The rows are grouped in 4 different ways at once. Each group adds its own fixed numbers to the row, and there is some noise. The rows also spread widely along 14 directions, which tell nothing about the answers.
Known rows, each followed by its group in each grouping:
[ 17  34  17  -3 -17  10  19   3 -16 -19  28 -18   2  21  -6  -5 -17 -28
 -45 -22  -4 -11  18  12   9  13  -6   0 -16 -20  13   6  -2  -9 -30 -48
  15  13  -7  32  12 -26]  (1) z826 Gopi Vabag
[ -4  13 -16 -34 -10 -12 -39  -4  24   7  45   7  -4   4   0   3  27 -17
 -19   9   8  -9  26 -31   9   1  12  -1 -10   9 -38  31  36  23  -2 -32
  -3   3   5 -18  29   5]  (0) z826 daz neve
[-13  -9  22 -13   6   4  -2 -15 -16   4  31  -2  10  23 -22   4  -8 -15
   7 -12 -14  -1  27  -1   9  29   5   3   0  -5   8   1   3  -4  -6  14
 -19   6 -13  13  -4 -15]  (5) z40 boko kasi
[ -1 -18 -28   9  10  -7 -18   7 -15  17 -18  15  -3   8 -16  18   7 -30
   7  -1 -26  24  13   1  29  30   8  -2  -4   2   0  16  31  -7 -16   7
  13   5 -15 -11   4   2]  (3) z527 zamuv kasi
[ 12 -18  -5   9  17  17  12  18  -1  40 -11  17   2  -4 -26   4  -1  -3
  14  18  30  29   2 -14 -23  30 -21   5   5  -2  18   9  14  -5  11  39
 -17   7 -18 -10   5   9]  (0) z40 Gopi neve
[-23 -27 -24 -14 -18   3  -6   5  24   9 -11   1   7 -22  12  -1  26  20
   8 -15 -13   0 -25   1  -7  -9   3   1  20   6 -27  -3 -10   9  -8  24
 -20 -21  -8 -34  12   5]  (1) z527 bukit Temo
[ -6 -17 -17 -43 -20  -9 -24  11  21   5   1  35 -27 -16  17 -21   2 -11
  -8 -16  -2  -6  17  30  32 -17  44  16  -4  -6  -4   4   8  11 -15  16
 -24  35 -16 -29  31 -23]  (2) z826 boko Temo
[ 11 -21 -38   4 -15 -41  -9   2 -18  12 -27   9  21  -1   7  53  -5  -4
  16 -34  -7  26  11 -10  25  14   5   7  -9  10   4  -7  34 -32   3  14
   4  -8 -27   5 -11 -10]  (4) z826 zamuv zit
[-11 -54   9 -17   7  -5  -5  -6 -11  24  16 -13  24  -8  19  43 -15  29
  17 -16   1 -18  -2 -45  -8  13  12  11  -6  26 -25 -14  -8  19 -17  45
 -56 -59 -11 -20 -13 -25]  (3) z527 bukit Vabag
[-14 -38  -8 -28  -8 -47  -1 -20 -27 -10  21   0   5  -9   7   3 -16  -7
   7 -20 -10 -19   9   5  29   5  20  15  -2  14 -33 -10  -4 -20 -24  -5
  -2  11 -12  19 -23 -43]  (2) z527 daz lolun
[ 24 -15  21 -16  -6  23  16  17  -1  20  10   4  -2  -8   8   6   1   3
 -21   3  26  12   0 -25 -11  -7 -12  10 -14  -1   6  13   1  12   5  -2
 -35 -13  -4 -23  20  -3]  (4) z527 zamuv lolun
[ 13  33 -19  -6 -34   9  16  11   3 -35  13 -19   8  14  17   4   9 -13
 -38 -26 -10   6 -15  -2  -3  -4 -30   3 -15 -14 -12   2   3 -11   1 -55
  11 -11  18  -1  17   5]  (5) z826 Gopi zit
[ 24 -21  30 -25   3   2  11  23 -32   5   7   2 -17   5  10  11 -30 -33
 -10  -9  -1  -2  36   1  19   9   3  25 -15  -4   8  10  10 -19 -31 -28
 -12  -3 -11  -9   4 -38]  (5) z527 boko Temo
[  6 -42   2 -30  18  23  33   2  -8 -13  -4  18  -4   9   4 -12 -43   1
  20 -11   8  -6 -12   5 -12  37  -5  34 -11  -3  21 -29 -19 -30  -3  16
   2   9  37 -13 -23 -11]  (1) z40 bukit neve
[  5 -33  19 -34 -26 -27  -3  -6 -20  22   7  14   8 -12 -17   2  16 -10
  15  -9  -2  14   1   6  25 -21  18  13  11  11 -12   3  13 -17  25  11
 -27   3 -27  13 -12 -13]  (2) z527 bukit lolun
[ 23 -13   9  20   0 -14  18 -30 -22   1  12  33  15 -11   6 -23 -26  30
 -25   0  56   4 -20 -22   8 -27  10  16 -24  -6  26  -4   2  16  42  40
 -41  25 -11  23   4 -15]  (5) z527 bukit Temo
[ -5  26 -22  24 -26 -13 -19  14  -7  14  10  -9   7   7 -26   1  32 -28
 -23  -3  -6   8  27  10  -2   7  -6 -20  15 -17 -18  25  30   0 -19 -13
   3  31 -56  26  21  -9]  (2) z40 bukit kasi
[  3 -18 -32  33  36   2  33  -6 -24 -12  -4  16   3   5  -9 -18 -31  -7
  -5  14   8  19 -23  -2  -1  43 -27  10 -22  -4  14  -5 -16 -18   2  18
   7  31  15  19 -15  -7]  (4) z40 Gopi kasi
[ 28  16  -2 -32 -44 -28  13  -9  -7 -28   5  12  21  10   4  17  -1   6
 -15 -41  17  19  -1 -14   4 -15 -14  18 -16   0   0 -13  26 -39  30 -28
   7  12  -3  12   0   3]  (5) z527 bukit lolun
[ 13 -27 -34  -6 -17 -19   7  20 -22  13  -9  -1  -4  -1   1   3  19 -16
  24   2   6   6 -15  -4  -5  -7 -20  10  16   1 -36  -3  24 -29  19 -31
   5  -7   1   7 -30  -1]  (3) z826 bukit neve
[ -6  23 -16  -7 -27 -13   0   7  12   3   1   0   5  -6 -17 -18  23 -12
  -6  -9   6   5  10  25  -3  -5  -8 -10  20 -18  -5  11  12 -13  -6  -3
   5  30 -37  14  16  -4]  (5) z40 Gopi neve
[  7   4 -29  21 -19 -35  -5 -26 -17  -2  14  13  28  -5 -15  -1  18   9
  -4   3  26  11 -21 -19  14 -12  -3 -10  -7   4 -11  10  30  -3  43   5
  -4  15  -9  35 -11  12]  (3) z40 bukit zit
[ -1  12  26  -6  26  25  19 -26  16 -18  33   6  18  -4 -26 -33   2  -1
 -30  34   5  24 -47 -25   6  19 -17 -12  -8   7   9  21 -31  29  14 -12
  10  -1  38   3  20  33]  (2) z527 bukit Temo
[  6  -5  -9 -13 -12  -8  -2  28  -2  25 -14  -1  16  -1 -22  34  19 -21
  16  -4  -7  24   2  -4   0  17 -12 -12  18  10  -4  17  35 -34 -16 -20
  31 -14 -21  -3  -6  11]  (1) z40 bukit lolun
[ -1 -19 -10 -25  25 -13   5  -4   1 -10   8  19  -8 -15   8 -10 -26 -10
   2  15   1  -2   1   3  22  24  15  17 -13  11  -5   2 -15  -4 -22   6
  -1  23  13  -3   1 -23]  (4) z826 bukit neve
[  6   8  -3 -43 -10  -2  -3 -16  21 -24  22  20  -1 -11   4 -13   6  -6
 -21   0  -4   8 -18  -6  32  -2   7  16 -26  11  -8  13  -2   1  23 -24
  -2  10  34 -19  22  14]  (1) z826 Gopi zit
[ -8 -14 -11  -4  13  16   6  -8   3   2 -15  16  14  -2 -11   5  -4 -18
  10   1 -20  31 -43   7  37  26  15 -18  -8   4  34   9   3  -1  -6  16
  27 -20  30 -18  -3  30]  (3) z40 zamuv zit
[-11 -19 -18 -16  14 -21   5  -1  -4  -7   4   1  13  -4  11  18 -36  -1
  -2 -16  -5 -24   6  -4  11  35   7   2 -14  12  -5  -3  -6 -21 -54   6
  22  -3  -2   3  -7 -30]  (1) z40 Gopi Vabag
[-13   0  -6  14  26  14  -2  10  -3  19   8 -13  -3   3 -29  -4  10 -26
   9  14 -20  22  19   7  -5  50 -14 -13  16  -8   0  14  -5   7 -29  11
   2  10 -17   9   7   1]  (4) z826 Gopi zit
[  4  14  28  -9   4   1   3 -41  -6 -17  30  10  24  18 -25   1 -14  -6
 -18 -14  -7  23  -8 -12  31  17  16  -2 -20   4  27  -2   0  14   8   6
  -1  -4  10  15   7  14]  (3) z527 bukit Temo
[ 13  16 -36   6   1 -22 -12   8  11  -6 -14  18   9  -5  14  23 -15 -12
 -22  -7   5  20   7  -8  28  12  -1   4 -25   5  11  14  22  -4 -11   6
   4  21 -21  -7  28 -12]  (5) z826 boko neve
[-35 -44 -48   3   0 -15 -25 -30  -7   5 -10  29  13  -3   2  -2   6   8
  29 -32 -11  10 -10   1  21   5  36  -7   7   3   3 -19  18   0  -2  55
   3  -1  -2  -7 -15   3]  (4) z527 boko zit
[-30 -25 -11   2   1 -12  10 -51  -6  -6  23  12  29  10 -18 -29   0  26
  16 -18  12  -5 -29  -2   2   6  10 -13  14  -3   7 -24  -9   4  32  50
  -6   7  17  33 -28   6]  (5) z40 zamuv lolun
[-34  -7 -19  -2  -6  11 -26 -30   2   1  30   5  10  14  -4 -20  21  -6
   2 -16 -12  -9 -15  -3  17  -4  30 -21  12  -9  -2   0  18  27   8  13
   1 -14  21   4  -1  13]  (5) z826 boko zit
[ 16  -8 -17  17  -8 -15   6  -7 -21   5  13  12   2 -11  20  -4 -19   8
 -35  -4  34 -12  -5 -15  12 -18  11   5 -24  -5  -4   8  12  21  -7  11
 -28  11 -20  11   8 -31]  (3) z527 daz lolun
[  2 -18   3   9   6   5  15  24 -12  38  -5  -1   4 -25   2 -12  -3  -5
  -3  11  33 -13 -19  -5  -8 -20   2 -23  22  -7   4  24  13   6 -42  -9
  19 -23 -21   0  -2 -12]  (5) z527 Gopi Temo
[ -8   7  23  16  -6  29  20 -13 -12  17  26 -11  15  16 -42 -36  22 -19
  -8  11  15  15 -23   0  -8   5 -10 -26  23 -21  19  16   4   7  20  -8
  15  -5   9  33 -10  24]  (0) z40 zamuv neve

New rows. What belongs after each?
[ 12  19 -22  21 -15  -8  29  28 -14 -16 -10 -16 -10  -4  10  -6 -12 -19
 -31 -12  -7  -3   1  27  -2   7 -26   5  -1 -20 -10   9 -10 -21 -36 -34
   8  26 -22  18   9 -34]  (5) z826 Gopi kasi
[-13   0  15  -9  -7  15 -10 -24   0   4  19  14  10  17 -29  -6  13 -14
  -3 -10 -23  22  11   7  23  18  13   3  -7  -3  19   5   6   8  25  28
 -31  17 -10   1  15   8]  (1) z40 boko kasi
[ -8 -27  -4  36   0  -3  -5 -19 -36  42  10   6  16  12 -29 -12  14   4
  18   1  25   6   8  -7  -4   3   4 -16  20 -18  11   5  28   9  30  48
 -23   8 -29  35 -20  -4]  (5) z40 zamuv zit
[  7   3  31   5  -2  14  26   1  -9  14  15 -25  38  10 -12  37  -9  11
  -1 -13   7  12  -5 -26 -23  22 -25  -7   4   2  13  -4  -7  -5  -5  16
 -24 -36 -20  15  -6  -6]  (5) z40 bukit lolun
[-27 -17 -41  13   4 -36   7 -16 -16 -20  -4  21 -15 -18  10 -56 -14 -12
 -10  -3  -2 -21 -10  44  31 -10  22   0   8 -13 -15  -1 -13  -6 -35  13
  18  48  -8  22  -7 -38]  (5) z527 Gopi Temo
[ 19 -15  -1  16  -8   1  34  12 -26   8 -10 -13  14   4  -9  19  -4   2
   0 -15   7  28  -1 -15 -23  18 -43  17  -3  -4   0 -10  -4 -26   7   3
 -20  -3 -26  10  -9 -10]  (4) z527 Gopi kasi
[ 11 -46  32 -16  17  17  14 -15 -26  29  23  18  -2  13  -4  -6 -31   2
  14 -16  22  -4  11 -13   5  11  25  18  -5  -7  31 -19   0   8  15  34
 -37  -8   9   8 -21 -20]  (4) z826 zamuv Temo
[ -4 -22  -3  46   3  20  -7  -1 -29  54   6  13  16  -4 -22  -9  19 -16
  -4  23  17  10 -28 -10  20 -20  21 -29   7  -5  20  31  30  35  19  36
 -27 -17 -23  19  -5   6]  (3) z40 boko kasi
[ 34   2  -5 -23 -16 -25   1  20 -14   3   6   9  -9   5   2   9 -13 -15
 -17  -8  28 -15  35  -9   6   6  -3  10 -12  -5  -6  15  33 -30 -17 -47
  23  25 -16  14   3 -25]  (1) z826 zamuv Vabag
[ 16  14  34   5 -35  18  27 -15 -11  10  15 -11  18   8 -27 -11  18  12
 -10 -21  19  28 -12   1 -16 -18 -19  -4  13 -18  20  -6  -7   6  35  15
 -40   0 -31  24   4   7]  (3) z527 boko lolun
[ 10  -7  -4 -15 -10   6  -9 -18  -9   3  15  20  10  18 -11   3   6 -14
   6 -10   0  22 -15 -16  21   1   8   6 -13   5  11  -6  22   4  43   2
 -13 -10  18   0  -5  18]  (3) z826 boko neve
[ 18 -13 -11 -12   6 -13   4   9   9  17 -24  26  16 -16   2  39 -24  11
   1 -18  17  26   6 -21   7  20   4  10 -21  12  26   2  15 -12 -22  32
  -3  -1 -30 -24  18  -7]  (4) z527 Gopi kasi
[ 16 -15  -8 -13  17  -6  -4  19   6  20  -2  14  13 -15  -2  39  -9 -12
  -6  24   9  11  -9 -37  19  22  -7  -1 -27  25  -1  34  27  -5 -13 -12
  13 -14   1 -27  13   7]  (1) z40 daz kasi
[-27 -15 -29  -8  -1   5  -6  15   7  12  10 -18   5  -5  -1   1  23 -13
  20  -3 -11  -8 -14  -7  -8  11  -5 -26  30   0 -28   9   9  -1 -37 -25
  30 -27   9  -3 -10  10]  (4) z826 boko zit
[ 12  -8  25  28  -1  12  39  -4 -39   8  23 -18  16  -7  -5 -24  -8  -8
 -25  17  34  -3 -26 -15  -3 -21 -23  -9   0 -11   5  15 -13   6   5 -22
  -7 -10  -6  41 -14 -16]  (4) z527 boko neve
[ 10  -7   8   3 -19  10   9 -19 -32  -4  -3  23  -9  25 -32 -33   7 -24
  -3 -23 -14  40  12  35  21   7   1  20   1 -21  27 -13   8 -24  42  19
 -20  48 -14  22  -5  -1]  (1) z527 boko lolun
[ -8 -32  27 -56   2   4  30  -4   5  16 -13  21  -8 -15 -29 -41  -1 -16
  49  -2  -8  18 -34  42  15  -1  16  -2  36  -1  21 -12 -17 -30   4  12
  21   6  25   2 -30  10]  (5) z826 Gopi lolun
[-18  -8  28   8  -3  34   0 -20  -7  22  48  -4   9   7 -15 -37  12  14
 -13   0  26 -16  12  -9 -20  -6  13 -12  12 -19  12   0 -14  45   8  48
 -63   8 -24  22  11 -12]  (4) z40 boko Vabag
[  3  -6 -54  36   2 -13  -4  -7 -11  -4 -18  20   4  21 -14   8   7 -11
   4 -11 -12  44  -6  -3   9  33 -20   7 -10  -1   1  -5  28 -20  28  18
   4  30  -5   9  -4  12]  (0) z826 boko kasi
[  5 -14  10 -35 -16   0  10  14 -12 -14  17 -18  -3   6   8  13  12 -34
  -6 -10 -45  20  -7   4  28   6 -21  17  -8  10 -32   5 -13 -19   9 -48
 -18 -21  14  -6  -2  -7]  (2) z826 boko Temo
[-23   1   4 -20 -10   1  12 -24  11 -21  46 -15   7  -7   3 -42   8  24
 -11  -2  27 -34 -13 -13 -22  -7  -6 -10  16  -7 -31   2 -21  19 -13 -15
   0   4  18  10   6  -4]  (5) z527 boko zit
[ 26  -7  20 -36 -26  -4   7 -11 -11  -3  -3  31  -1  12  -9  -2  -4 -12
   1 -30   0  25   2  16  29 -11  22  26  -9  -9  28 -14  16 -26  41  -2
 -15  14   3   3  -2   2]  (1) z826 bukit Temo
[-15  -5 -55  33 -12   5  -8   3  -7  -8   6 -11   1   1  24 -13  20  -8
 -30  -2  -8 -18 -29  -2   6  -8  -4 -15  -1 -10 -28  15  13  16 -10 -28
  19 -11  20  -1   4   0]  (1) z826 zamuv zit
[ 25 -15   3 -27 -18  -3  23  -4 -20 -15  12  13  -1  18   2 -10 -12   5
   6 -32  28   4   2 -12 -18  -5 -21  27  -4 -16   3 -23  12 -30  22 -24
   4   9  12   5 -17  -1]  (5) z527 daz Temo
[ -7 -30 -13  -8  13  12  18  -7  -3  -4 -14   0  13  14 -12  17 -14  11
  27 -28 -17  34   3  -7 -22  50 -29  25  -1   0  11 -37 -22 -20   1  48
 -21  -4  -7 -12 -10   0]  (4) z527 Gopi neve
[-12 -17  -2  -1  17  36   4   4   1  13 -10   1   6  10 -16   8  -3 -18
  12 -10 -24  29 -15  -1   0  37  -4  -2   3  -4  22  -6  -2   8 -19  27
   1 -27   6 -24   2  14]  (3) z527 Gopi neve
[ -4 -48  -7  14   2  -2  10 -17 -24  22 -16  16  12   0 -10  -3  -1   5
  29  -7 -10  29 -32   2  18  -2   2  13   7   5  11 -17  -2  -5  49  60
 -48  -6  -3   9 -28  -3]  (5) z826 boko kasi
[-26 -30 -12  -6 -11  -8 -16 -11 -18  17  17  -1   0  -1   2  -8  23 -15
  13  -7 -24  -2  -3   9  27 -14  23  -7  17   6 -22   2   9   9  11  19
 -33 -12  -5   7 -14 -15]  (5) z826 boko lolun
[-15   2   5 -39 -18  23 -11 -20  29   5  34   6  -2   6 -23 -36  41   2
  12  -2  -3   9 -12  -2 -12  -3   2   1  14  -6 -14  -6  -3  27  39  11
 -33   0  15 -13  12  28]  (3) z826 Gopi neve
[ -4 -27  14  38   9 -11  38 -15 -41  12  -2 -13  17  -3  -8 -13 -30   3
   9 -12   3   9 -18  18  13   6   0  -3  13  -8  22 -17 -30  -7  -6  38
 -22   4 -24  53 -34 -37]  (4) z826 boko Temo
[  1  -2  30 -13   3  18  27  16  -4   3   6 -27  19 -10   6  18 -18 -13
 -11   1  -3  -9 -20 -10   1   8  -7 -13   9   2   8  15 -14  -1 -54 -27
  23 -48   2  -6   1 -13]  (5) z527 bukit neve
[  6 -23 -34  44  15   1  -3  15 -27  20  13  -8   0  -3  12   7   7   0
 -13  22  13  10   9 -30 -11  11 -31   9 -14   3 -31  15   7  20  19  14
 -57   6 -19   7   6 -18]  (4) z826 boko zit
[  5 -20  16 -35  15 -19   3   7  -3   1  21  -6   1  -1   4  24 -16 -10
  10   0  -6  -2  24 -19  15  25  -8  17 -10  21 -23   8  -4 -10 -16 -16
 -17  -9  -1  -7  -1 -22]  (5) z826 boko Temo
[-25   3 -54  10   5  -6 -30 -13  12 -20  -2  15   7  12   8   9   3  -9
 -15 -18 -32   7   7  -6  14  29  11  -1  -9  -1 -10   0  17  11 -26  21
  10  14  -4 -20  24   1]  (5) z527 bukit kasi
[  3 -28   3 -11  10 -38  -3 -29 -15  17  20  25   7  -4 -20  -1  -6   5
  17   8  22  16   8 -13  24  10  10   9  -7  19  -7   4  12  -8  35  35
 -30  29 -13  24 -11 -13]  (0) z826 boko lolun
[ -2 -16 -16 -45  11 -21  19   9  27 -14 -11  13  -7 -19   0  -6 -13   6
  29  -1  -1   6 -24  11   4  23  -4  10  13  12 -18  -9 -22 -28 -24 -10
  26  10  19 -19  -8   3]  (3) z826 bukit Temo
[  5  -2 -28   3  -4 -21 -14 -10 -31 -17  26  13  -5  27   6   7 -26  -9
 -15 -28  10 -15  65  -2   3  34   2  30 -31 -14  -8 -10  28 -14  -3  13
 -25  46 -22  16   6 -40]  (5) z40 Gopi zit
[ 17  -6 -23  29  -2  -2  10   1 -23  10 -20  18   7   1  -3   6 -17 -15
 -19  -6  10  14 -25  -1  25   0   7 -10 -14  -8  29  13  24  -5 -12   0
  23  -1  -6   6  -1  -3]  (3) z527 zamuv kasi
[ -9 -13 -13 -33 -13  -8  -9 -14  16  -8  -8  34  -9  -6  -5 -22  11   1
  10 -19  -3  24   3  19  18  -1  15  12   3  -2  10  -9   4  -8  17  39
 -16  34  -4 -21  17   5]  (5) z527 boko lolun
[-13 -22 -10  23  -5   9  11 -17   8  22 -20  14  21 -14 -13 -14  11  30
  12  -9  15  22 -40  -2  -9 -10   2 -11  23  -5  23  -6 -10  18  16  70
 -28  -1 -25  -3   0   9]  (5) z527 boko kasi
[ -8  24   5 -34  -7 -32  -3 -29  13 -48  40 -12  15   5  -1   4   0  -5
 -19  -5 -29   5  14  -9  27  22 -12  18 -19  14 -34  -1 -21  -5  12 -21
 -13  19  10  15  13 -11]  (5) z826 bukit neve
[ -9 -30 -34  34  -4   2  -6   4 -49  11   5  -7  -6  13   1  -8  11 -38
  -5  -2 -28   5 -11  11  23   1   3   0   2 -16 -19   5  14   2   5  -9
  -8  -4   2  23 -24 -17]  (2) z826 daz zit
[  0  18 -10  25 -14  -5 -15  14 -11  23  33 -10  -3 -11   4 -25  31 -25
 -42  25  20 -25   3  -6   9 -36  10 -28  14 -14 -30  47  32  36 -17 -41
  -3   1 -23  22  20 -14]  (5) z826 bukit Temo
[  0  17  37   4   2  17  50 -29  -9 -20  26 -20  26  17 -19 -21 -29  11
  -7 -20   7   0 -27   8 -13  19 -10 -11  13 -15  30 -23 -38  -2  -6   5
   7   0  12  47 -17 -10]  (5) z826 bukit lolun
[-36  -9 -47  44  14   5   3  -2 -20 -15  23 -24   9   1  15 -17  -1 -17
 -21  14 -17 -31 -28   4   4  18  -4 -18   2  -6 -36   7 -13  22 -42 -11
   8 -14  12  17 -10 -20]  (3) z40 bukit neve
[ -1   5 -21  12 -20 -24  -6  11 -10   7  -8 -18  20 -14  12  38  11 -20
 -19 -11 -27  16  -6  -1  41   0   5 -15  -5   8 -10  25  13  -5 -23 -21
  11 -23 -22   9   8 -15]  (4) z826 zamuv zit
[  4  13  -1 -20  -9 -20   3 -31   4 -32  20   7  11  17 -10   7 -10   3
  -9 -29 -20  29  26   3  14  35  -2  26 -19   2   1 -27 -16 -12  21  24
 -37  39 -12  16  10 -12]  (4) z826 bukit lolun
[ -9 -12  -1  19  19  29  28   3  -6  13 -17   6  -3  -2 -17 -38 -15  -9
   1   3   5  11 -24  26  -9  17  -3  -9  20 -27  36  -1 -18   4 -28  33
  15  11  -5   6  -1  -4]  (5) z527 Gopi neve
[ -3 -13   2  10 -21 -20   3   4 -29  16  14 -22  11  -5 -16   0  40 -17
   4  11 -15  21  -3  -2  10 -14 -19  -4  20   5 -36  13   0  -4  30 -11
 -34  -4 -27  37 -15  -5]  (4) z826 bukit Vabag
[ 12  23 -36  12 -30  25  -4   3   0  -5  15  11   9  26   5  -3  12   0
 -32 -39  29  -1  -3 -19 -28  -8  -5  -9  -9 -25  10 -11  45  10  -2 -20
  16  -6   1  -7  15  17]  (3) z527 Gopi lolun
[ 26 -17  -1 -19 -18  17  12  10 -26  -2  -9  26 -16  12  -2 -13 -11 -22
  -5 -21   2  16  10  24  16   5   5  33 -19 -19  27  -8  18 -32  25   2
 -17  25   5  -7  -2  -8]  (1) z40 Gopi zit
[ -1  15   7 -18 -22  13  33  10   8 -12  24 -24   1   5   3 -19  -9   2
 -18 -28  14 -31   1  16 -30   5 -14  -3  16 -19  -9 -11 -20 -10 -40 -37
  15   3  -2  14   1 -24]  (1) z826 Gopi lolun
[ -4 -11  25  11  26   5  30 -14 -20   6  36 -11  14 -12 -24 -32   5 -13
  -9  51  12  10 -32 -13   5   6 -20 -16   6  11 -13  25 -25   9  15 -12
  -7   2  18  35 -16   4]  (4) z40 bukit lolun
[  3 -26   8  -9  31 -10   6 -20 -11  30 -10  21  16  17 -58  12  -9 -11
  55  -2 -10  47   1  -7   8  57  -6   1  11  13  28 -13   9 -22  23  42
   6   8  -3  15 -29  21]  (3) z826 Gopi kasi
[  7 -16 -38  28  16 -25   0   7 -15   8  -8  17  20  -8   9  21 -31   5
 -12  -2  24  -1  -2 -17   6  24   1   0 -19   4   8   5  15  -5 -28  23
   9  14 -27  14   1 -25]  (2) z40 bukit Temo
[  0  27 -31   8  -9  17   6  32  19 -10   1 -10 -14  -8  -1 -17  26 -27
 -28  22 -10   7  -7  16 -11  12 -28  -6   5 -15 -24  26  -4   7 -24 -32
   4  20 -10 -15  34   7]  (3) z40 bukit neve
[-18  25 -15  17   4  13  -5   6  15   0   2   0   9  -4  -6   1   8 -22
 -30   2 -28  23  -7  19  23  19   4 -21  -5  -7  16  21  -3  17 -30  23
  -3   8 -17  -8  34  -2]  (5) z40 Gopi lolun
[  3   0  -5 -15  -1  21   2   3 -14  -5  20   9 -17  20 -11 -31   5 -30
  -9  -4   6   0   7   3  -7   7  -1  -4   5 -25   7   5  18  -7 -23 -38
  34  17  17   5  -2   9]  (4) z527 daz Vabag
[  0  10   2 -20  -1  -5  -6  -3   0  -1  35 -12   1  17 -26  -3  17 -28
  -5   9 -11   9  21 -13  -2  30 -23   2   2  -2 -27  12   5   0   6 -34
   2  18  -3  15   4   2]  (2) z826 daz neve
[  9 -10 -20 -13 -15   9  10  -7   8  -3  23  13  -5  17   2 -22   6  23
   1 -20  36  -8   3 -22 -42   6 -17  20  -2 -16  -9 -22   6   1  32   4
 -22  22  13  -3  -1   7]  (4) z826 zamuv kasi
